The rows of a group lie close to one hidden flat surface of 8 dimensions, which may be shifted away from zero. Surfaces can cross.
Known rows, each followed by its group:
[ 0  9 -5 10  1 -2 -1  0 -2  7  3  0 -1] : k_523
[ 14 -20   6 -13 -10  -1   5  -6  -7   4  -1   4   6] : k_503
[ 14  -3  14  -6 -14  -2 -10  -4  -1  -2  -1  14  -7] : k_687
[  8   1   3   9  -2  -4   1 -14  -3  -5  -5  -4  -2] : k_801
[ -2  -4  -4 -15   8   8 -13  16   6 -12  -4 -14 -12] : k_523
[-31   1   2   2  -4   8  30   2   7   9   3  17   2] : k_503
[ -6   3  -3   0  -6   1  -7 -11   4   3   8  -4   3] : k_687
[  1  15   7  -4   3  10   7   6   2  12 -13   7   5] : k_687
[-12   1  -8  -9  11   5   1   3  10   3   1 -18  20] : k_687
[  2  15  -5  14   5   1   1   6 -17   9   6  17  -3] : k_687
[  3  -4  -3   9   2   2   7   5   1  17 -13  -3  -9] : k_523
[  4   0   5  -9   8  -1   5  10  11   8 -15  -8  18] : k_687
[-21 -15   3 -14   7  22  -9  -3   3  -9   1   1  -8] : k_687
[-11  -7   3   1  -8   1   7 -16   3   4   7   5   8] : k_523
[ -6   2  -1   2  -5  -4  -2 -17   0  -2  14   3  13] : k_801
[-11   8  -6   9   6   8 -10 -19   2   1   3 -11   4] : k_503
[ -7 -15   7 -13 -12   5   6   4   7  -6  -1   5 -17] : k_801
[  1 -14  -5  -5   2  11   6 -11 -10  -3  -8 -15  -7] : k_801
[  3 -10   4  -5   0  -1   1  -7   4  -1  -6  -7   6] : k_503
[  5  14   1   5   7   7 -15   0  10   9 -16 -14  -5] : k_503
[-15   8  -5   5   2   5  -2  -8   2  -4   6  -3  -1] : k_503
[  1  21  -6   8  -1   3 -15   2   2  28   5   4   8] : k_503
[-8 19  1  8  8  5 -1 -2  2  2 -1  5  6] : k_801
[ -8 -12   1   4  -8   9  -5  -4   8  13  -7  -3 -20] : k_523
[  2  -2   3  14   3  -6   9  -2 -10 -17  -6   9 -15] : k_523
[  0   7  -7   2  -3   3 -19   5  -2  13  12   3  -2] : k_687
[ -6   7   6  14 -15  -1  -5 -22  14  25   0   5   8] : k_687
[  9  11  -4  -5   6  13  -4   4 -14  16  -4   0   5] : k_801
[ -2  11  18  -6  -4   8   5 -12  -4 -26  -8  15  -9] : k_503
[ -2  14  -8   7   9  20  -4  -8  -9  22 -12 -10  -2] : k_801
[  9  11  11  -3 -10  -6  11  -9   9   6 -13  -1  14] : k_687
[ 3  6 -2 -1  9 -3  5  7 -1 -7 -6 -5  7] : k_523
[  9  -8   1  22  -4 -16  -2 -11   7  10  -8  -5   0] : k_687
[ 10  -7   4  -1  -9  -1  -6  -8  14  23 -15 -15   6] : k_801
[ 13  -9   8  10  -4 -18  -6  -1  11  -7  -8  -1  -6] : k_523
[  6  16  12   6   6  -6   4  -3   5  -5 -12   7  14] : k_801
[  8  -8 -10  -5  11   3   4  12 -16  10   4   0  15] : k_503
[-10  10  -2   3   2   9   3  13  -6 -10   0  10 -28] : k_801
[ 1  6 -5 11  0 -5 -1  0 -4  1  4  2 -4] : k_523
[ -1   1   0   3   6  18  -3 -14  -4  10 -15  -8  -3] : k_503
[ -1   2 -11   0  16   3   2   7 -14   2   8  -2  15] : k_503
[  6  -3   3   1  -5 -15  -4   4  10  -4   3  -1   3] : k_801
[ 17  -6  10  16 -12 -17   1  -3   3   9  -8  14  -6] : k_523
[ 20 -10  10  -5  -1  -3   2  23 -14  -8  -7  21 -21] : k_523

New rows. What belongs after each?
[  9 -10  12   1  -7 -15 -14  -5  22 -10  -9  -8  -4] : k_523
[  5  -1 -12   5 -11   0 -16  -9   1  24   8 -12  -2] : k_801
[ -9   1   2   7  -7   4  -8 -15   3   8   9   8   1] : k_687
[-12  -9  -6   2 -10   2   3  -5   3  17   9   0   1] : k_503
[ 16   8  -1   2   9  -2 -25 -17  -3   2   1 -13  23] : k_503
[-17   6   2   1  -5  -5   5 -17   2 -13  22  10  18] : k_503
[ -9 -13 -10  -2  -1   9   6  13   3   8  -8 -12 -25] : k_503
[  4   4   3   9   2   5   2   6  -4   2 -13   5 -21] : k_523
[-22   2   0   3  -9   2   1 -18   7 -19  14  -1 -10] : k_503
[  6   8  15   5  -5 -12  -1  -3  17   2 -13   5   4] : k_801
[  0   7  -1  15  -7  -6  -7 -28   8  11   3  -9  16] : k_801
[ -8  16  -4   9  11   6 -17 -10   6 -11  -3 -17  -6] : k_503
[14  2 17 -3 -8 -7  0 -3 -3  0 -2 21  7] : k_687
[ -6 -11  -4   3  -1  -8  -4   5  18  -3  -5 -18  -9] : k_801
[ -1 -11  -8  -2   3  -3  -2   2   3   2   2 -14   5] : k_503
[ 17  20   6  -3  -8 -11 -10  10  -1  14   6  14  15] : k_523
[ -1  17  11  15  -9   8   3 -13   5  15 -17  12 -17] : k_523
[ -8 -16   7  -8  11   3  -1   0  -5 -18  12  16  13] : k_687
[-14  -3  -6  16  -7   3  -5 -12  -8  -4  15  10 -21] : k_523
[  0  -2   8 -20  -8   0  -3  -9   1 -15  12   5  15] : k_687
[-11  -5   0   7  -1   1  -4  -9  -3 -22  10   5 -19] : k_523
[ 13  -4  10  -9   1   7  -3 -13 -10 -18 -10   1  -3] : k_503
[ -8  -2  -2   8   8   2   7  -6   1 -12  -9  -8  -8] : k_523
[ -8 -12  -4   6   4  11   2   2   0  -2 -10  -7 -27] : k_523
[ 6 18 -3 -7  2  0  4  7  1  6 -4 -9 10] : k_687
[ -3  13   0   8  -7   8   7 -12  -5   0  -8   0 -16] : k_687
[  1  11   5  -5  -5  11  -1  -2   7  12 -12  -4  -5] : k_687
[ -3  -2   3 -14  -7  13  -2   7  -7  10   6  15  -6] : k_523
[ -6  18   1  -3  -8   3  12 -15  -4  -5   4   0   8] : k_687
[  7   6   3  -1   2   3   6   3   0   0 -14  -4  -6] : k_687
[ -8 -17  -6 -12   6   1  -9   4  12  -7   2 -22   1] : k_523
[-14 -21   0  -4 -19   3  16 -19  -7   9  21  15  10] : k_503
[  3  21  -5   6 -25 -12  -5 -27   2   7  16  -7   5] : k_687
[ -8  29   9   6   9  15   3 -12  -8   2  -3  19  14] : k_503
[ -2   1  -1  -4   1  -2   1  12  -4 -14   5   7 -11] : k_801
[  9  13  12   0  -1   0   1  -3   1   7 -10  11   8] : k_801
[  8 -14   2   8   2 -18  -7   0  16  -8  -8 -15   1] : k_523
[ 13  16   4   3  -5  -3 -26  -9   7  11  -1  -5   5] : k_503
[ 12 -11  -5 -11   0   1   1  17 -14  -2   3   2 -10] : k_503
[ -7  -2   2  -1   2  -1   2 -18   0 -13  10   0  16] : k_503
[  0   7  -1  11   2   0  -7  -7  12  15 -12 -14   0] : k_801
[  8  14   1   4  10 -13  -4   3   2 -14  -1  -7  11] : k_523
[ -4 -12 -12   8   4   2  10   5  -7  12   0  -5  -3] : k_523
[-11  -1   4   1  -5  -2   0 -28  14   9   5  -6  29] : k_801
[ -9   3   1  -1   1  -1   3 -10  -1  -1  15  10  20] : k_687
[-16 -32  -5   1  -2   3  -4  -9   8 -12   8 -11 -17] : k_523
[  5   0  10   0  -6   2   3   0   8  12 -16   4  -3] : k_523
[  8  27   7  12   4   2   2   6 -12  -8  -9  20 -15] : k_801
[ -7  12 -14  20  11  -6  19  -5 -10  -2  -1 -10   7] : k_687
[ 14   0   8  -6 -10   7 -13 -17 -10  -4  -2   2  -7] : k_503
[  6  -7  11 -22   3   2   8  10  -8 -21   0  13   6] : k_523
[ -5  -5   8  -7  -7   6 -16  -4  16  -7  -4  -3 -16] : k_523
[ 13  -7  14   3  -5  -8   5   0  15  10 -21  -2   3] : k_523
[-9 -2 -9 -6  1  4 -7 11  4  8  9 -6  0] : k_801
[ 11 -13   7   0 -13 -25 -13  -8  22   5   6  -7  23] : k_523
[  2  23  17  -1  -4   2  -7 -10  15  -5 -14   3   2] : k_523
[ 11  -7  -1  -6  -2   1   2   3 -12  13   6   8  13] : k_503
[ -9  -8 -20   6   5   4  -7  -5  -6   7  14 -16   3] : k_503
[ 18 -11  -2  11  10 -20   3  14   4  -5 -15 -12   0] : k_523
[-14 -18   4 -19   9   3  11  -7   2 -36   6  -9  13] : k_523
[ 7  2  6 -7 -7 -1 -6 10 12 17 -8  2  1] : k_801
[  8   1  -4  -4  -5   0  -1  -3   6  -6 -14 -26 -17] : k_687
[  2 -19  11  -5  -7  -3  -6  -5  18  -4  -9  -5  -8] : k_523
[ 10  11  -6  -1   8  -8   7  13 -12   2   6   5  17] : k_523
[ 14   0  -4  -1   8   2 -16  -6  -8   5  -2 -11  13] : k_503
[-11  23  -1   5  18  12  -2   3  -4 -17  -6  -1  -7] : k_503
[  3  19   3 -10 -20  -1  -6 -15   0   3  13   4   7] : k_687
[ 0 -6 -2  2  0  7  1 -1  2 24 -7 -4  7] : k_503
